The rows of a group lie close to one hidden flat surface of 10 dimensions, which may be shifted away from zero. Surfaces can cross.
In the rows, zero is written as 128.
Known rows, each followed by its group:
[172 121 142 155  71 173 132 144 110  88 150 103 173  79]  (1)
[156 128 146 100 113 163 148 114  82 105  72 149  46 130]  (3)
[162 111 154  96  96 152 104 132 161  73 162 122 139 157]  (4)
[226 156 104 142 135 139 169 109  84 120 146 114 145 129]  (1)
[115 123 110 150 162 123 146 115 109 148 110 178 131 162]  (2)
[110  89 148 150 126 160 138  70 146 165 143 109 216 102]  (0)
[136 102 162 149  99 108 111 162 120 133  96 107 176 118]  (1)
[115  87 137 159 105 148 101 115 148 142  93 109  95 100]  (3)
[140 136 114 122 157 151  92 143 104 115 189 189 137 114]  (3)
[107 145 166  66 122  87 120 139 172 136 103  84 111 159]  (3)
[120 154 160 124 161 127 169 106 165 146  70 109  85 159]  (0)
[108 149  86 125 126 115 145 169 114  94 136 147  98 145]  (4)
[174 141 139 122 165 149 149  85 153 131 118  86 116 122]  (1)
[124 143 145  87 129 131 151  68 157 148 145  78  84 133]  (0)
[152 223 115 125 121 129 156 114 145 131 120 127 159 118]  (2)
[157 179  73 149 167 122 159 145 144 111 112  96  97 108]  (0)
[114 160 127 105 199 114 141 147 104  99 174 102 146 107]  (4)
[104 141  77 181 106 141 179 103 114 139 122 139  89 111]  (2)
[149 110  76 121 110 114 121 138  76  93 148 151  96 131]  (0)
[135  99 118  96 112 171 133 146 118 115 156 124  88 106]  (3)
[ 95 124 172 126  96 112 171 109  62 127  89 130 132 132]  (4)
[125 124  81 118  77 110 149 118  87 139 146 134 132 120]  (1)
[148 140 128 156 114 154 110 185 161 189 114 166 143 100]  (3)
[111 101 132 104 125 133 137 134 152 114 166  92 117 127]  (0)
[169 124 135 130 128 148 107 114  87 113 110 151 132 105]  (2)
[141 106 165 121 114 178 136 128 125 171 154 160 113 119]  (1)
[120 160  89 129 103 130 149 110 149  67 137  70 150 104]  (4)
[143 171  78 163 128 110 139 123 160 179  73 100 165  89]  (4)
[141 104 167 127 167  63  95 120  72 124 117 127 114 150]  (2)
[ 79 144 165 144 148 122 141  88  89 125 144 104  83  88]  (2)
[176 157 153 175 187  78 111  39 119 145 141 118  96 160]  (2)
[110 136 188 121  61 157 124 114  91  93 129 128 119 100]  (1)
[198  56  90 107 104 131 140  74  90 139 116  92  34 131]  (0)
[134 126 137 129  89 101  67 207 146 138 107 140 163 114]  (4)
[224 107 155 127 144 173 109 104 124 147 108 138 133 126]  (2)
[111 166 154 113 104 113 142 100 115 106 165 121 156 127]  (2)
[166 174 132 119 118 169 168  88 146 109 141 135 102 145]  (4)
[ 99 208 106 113 143 120 147 138 159 106 139 156 102 154]  (0)
[114 145 124 107 156 101 171 147 103 135 122 110  71 137]  (4)
[113  76 105 148  80 119 114  89 135 167 122 171 184 161]  (4)
[148 168 187 129 110 183 134 140 181 140 108 113 126 116]  (0)
[125 120 120 112 165 165 109  86 107 109 187 186 156 131]  (3)
[137 137 123  92 102 162 118 165 170 158 149 139 138 119]  (3)
[140 100 111 121 135 116 130 129  97 129 165 137 202 130]  (1)
[196 163 107 137  85 102 162 123  68 111 125 112 124 134]  (1)
[127 139 108 169  84 131  87 107 111  90 145 158 164  99]  (3)
[124 141 137 100 114 163 160 159 162 146 127  98 151 112]  (2)
[132 120 136 122  95 123 120 110 121 113 167 105 144 128]  (2)
[149 156 148 147  89 122 126 167 128 148  54 129 137 115]  (4)
[151 160 154 127 146 153 112 182 104 111 135 157 154  98]  (4)
[ 75 127 124 142  75 104 115 149 172  88  70  70  83 119]  (1)
[108 130 159  96 116 132 152 115  90  96 160 112 134 120]  (2)
[106  52 157 105 161 145 149  98  84 102 134 186 103 205]  (0)
[163  92  77 150 153 133 107  63 164 155 161 143 205 147]  (0)
[ 85 107 164 116 136  93 115 140  90  83 137 127 168 143]  (1)
[126 128 137 102 111 132 112 134 146 127 158 130 167 128]  (2)
[145  92 177 118  23 208 123  94  99 133 171  80 190  41]  (1)
[103 108  81 127 114 128 109 143  82  83 143 175  73 120]  (3)
[120 200 164 122 138 147 141  95 152 145 132 140 174 119]  (0)
[ 92 125  89 134  93 114 138 140 183 154  86 108 134 138]  (3)
[118 130 175  61 110 114  97 174 119 108 183 109 150 118]  (3)
[180 138 137 138 106 212 136 101 135  54 143 109 189  80]  (4)
[140 102 114 137 127 132 111 123 148 132 128 151 133 161]  (0)
[113  78 165 124  75 182 162 125  54  87 191 119 189  91]  (3)
[ 97  91 104 106  87 159 111 162 153 189 211 157 112 115]  (1)

New rows. What belongs after each?
[152  96 109 121 148 190 127 110 111  57 182 152 182 126]  (4)
[168  98 106 119 186 137 118 107 152 139 153 126 113 144]  (2)
[172 158 122 142 101 155 130  90 139 175 118 159 177 118]  (1)
[153 152 115 136 114 144 134 115 133 117 108 164 145 143]  (4)
[154  63  99  99 157 144 152 131 128  64 116  63  78 139]  (4)
[ 70 127  98 145 152 148 151 145 148 163 108 178 141 131]  (2)
[101 118 121 145 137  92  99  72 155 130 213 136 140 171]  (2)
[183  73 165 106 153 140 119 129 129 133  70  87 102 135]  (4)
[126  76 164 125  86 193 155 110 105 133 114 164 104 144]  (0)
[159 139 143 168  88 134 126 121  67  82  99 122  93  98]  (3)
[129 139  93 130  88 104 104 103 170 102 132 128 192 149]  (4)
[118 117 134 110  96 113 106 127 147 131 135 119 125 138]  (0)
[166 139 159 114 189 178 124  99  74 126 133 209 104 136]  (3)
[127 151 137  96 149 117 164  95 106 122 154  50  98  81]  (0)
[123 141 158 141 126 124 131 163 133 112  87 151 114 154]  (0)
[ 97 181 156  97 143  98 138 107 126 116 132 143 115 159]  (0)
[100 117 122 135 117 107 161 139 110 165 109  96 120 101]  (4)
[112 127 203 158 100 159 148 149  87 127  67 165 172 121]  (0)
[ 95  66 111 123 170  96 143 109  97 153 135  99 157 126]  (4)
[105  67  72 146 131 134 147 101 106 139 133 150 159 138]  (4)
[104  64 178  92 106 108 102 161 111 129 149 122 132 148]  (4)
[142 146 132 110 155 129 173 129 135 136 123  85 106 126]  (2)
[125 137 119 101 101  94 138 136 132  96 101 150  80 202]  (4)
[137 179 119 108  76 135 127 131 141 117 146 144 177 132]  (3)
[ 82 101  98 109 115 139 123 119 117 115 151 164 146 135]  (3)
[152 153 155 146 159 178 145 131 156 121 119 145 146 141]  (0)
[132 179 162 126  68 133 131 154 150 128 137 103 121 108]  (4)
[115 103 180 136 115 140 135 102  73 109 138  98  89  96]  (2)
[141 117 140 130 181 163 110 163 166 181 171 137 154 106]  (3)
[129 144  72 136 158 131 135 131 221 149 106  97  35 146]  (1)
[ 87 129 127 124 146 134 134 152  81 101 192 154 184 104]  (4)
[136 117 137 137  42 151 146 125 171 157 135  83 125 114]  (4)
[ 97 120 141  86 105 121 109 168 184 103 163 123  83 171]  (0)
[143 107 123 159 113 141  98 148 139 177 115 160 192 101]  (4)
[153 103 136 118 133 152 109 119 102  53 116 142 180 144]  (4)
[ 85 104 114 119 167 111 118 157 110  96 186 160 150 163]  (1)
[122  93  83  80 167 185 185 113 133 118 205 117 117 131]  (3)
[ 87 126 193 114 136 122 102  95 159 171 101 153 202 151]  (3)
[149 159 158 112 153 126 117 109 106  46 124 126 187 134]  (4)
[106 145 152 142  69 124 116 158 115 144 123 146 177 109]  (4)
[109 128 179 109 101  96 120 111 141 146 133  90 168 135]  (4)
[143 111  98 148 109 141 140 127 146 110 125  86 137 109]  (1)
[144  79 125 105 121 164  75 162 141 151 120 187 186 131]  (2)
[159 158 133 141 138 171 144 136 117 123 126 148 139  97]  (4)
[ 78  65  90 134  60 130 123 183 114 156 167 183 121 142]  (4)
[108 176  99 115 147 109 183  86 148 165 163 121  84 162]  (4)
[111  92 150  75  97 171 109 105 105 115 101 166  75 129]  (3)
[153  84 125 121 176 106 116 152 106 118 202 114 232 135]  (1)
[181 132 151 174 109 192 113 148  93 146 110 159 117  75]  (3)
[122 144 178  89 181  88 107 149  87  58 127 117 168 150]  (4)
[130 135 159  92 177 129 161 183 146 152 176  81 146 125]  (3)
[141 166 122  97  81 135 113 140 147  49 162 152 121 182]  (4)
[102 119 104 112 132 105  96 118 145 100 149 124 109 137]  (3)
[127 149  95 166 112 157  90  99 145 148 130 192 161 104]  (2)
[169 163 114 138 142 147 134 165 107 121 155 141 127 109]  (3)
[137 108 116 113 144 148 175  94 125 117 143  88  96 129]  (4)
[111 121 152  91 158 111 137 118 135 120 200 107 124 157]  (4)
[164 109 148 100 185  81 119 134 114 101 121  99  81 176]  (0)
[115  53 156 103  79 120 133 104 134 122 141  90 135 153]  (4)
[129  81 110 151  56 189 146 136 118 138  73 124  72  93]  (3)
[101 161 156 130  73 143 152 153 107 133 158 139 134 105]  (4)
[122  82 150 151 104 153 171 104 135 145 150  88  91 127]  (2)
[137 142 164  98 156 193 186 151  99 139  67  99  99  72]  (2)
[144 137 158 136 123 148 105 140 131 102 175 131 182 117]  (1)
[174 142 153 117 145 122 102 133 141 155  91 159 110 162]  (4)
[166 142 147 136  79 137 132  58  88 161  78 164 136 121]  (0)
[ 84 117 157 137 126 123 170  97 116 144 103 138 183 157]  (3)
[ 94 123 110 118 101  99 138 126  87 118 126 112 123 123]  (0)
[132 109 129 171 134 148  94 100 141 136 153 143 174  97]  (3)
[ 68 124 137 142 103 145 153 150 183 145 119  84 149 101]  (0)
[160  97  89 153 159 154 176  85  86 142  93 163 159 142]  (1)
[162 159 139 165 104 117  81 154 176 151  71  99  78 101]  (3)
[136 187 145  98 131 136 152 131  71  90 110 135 155  99]  (2)
[ 97 135 120 150 158 103 123 119 139 126 117 134 139 148]  (3)
[119 138 147  93  88 119 111 106 137 105 136 111 147 129]  (3)
[126  84  99 108 200  97 123 131 117 133 139 129 128 154]  (4)
[141 154 107 169 103 131 126 174 141 151 100 191  98 152]  (1)
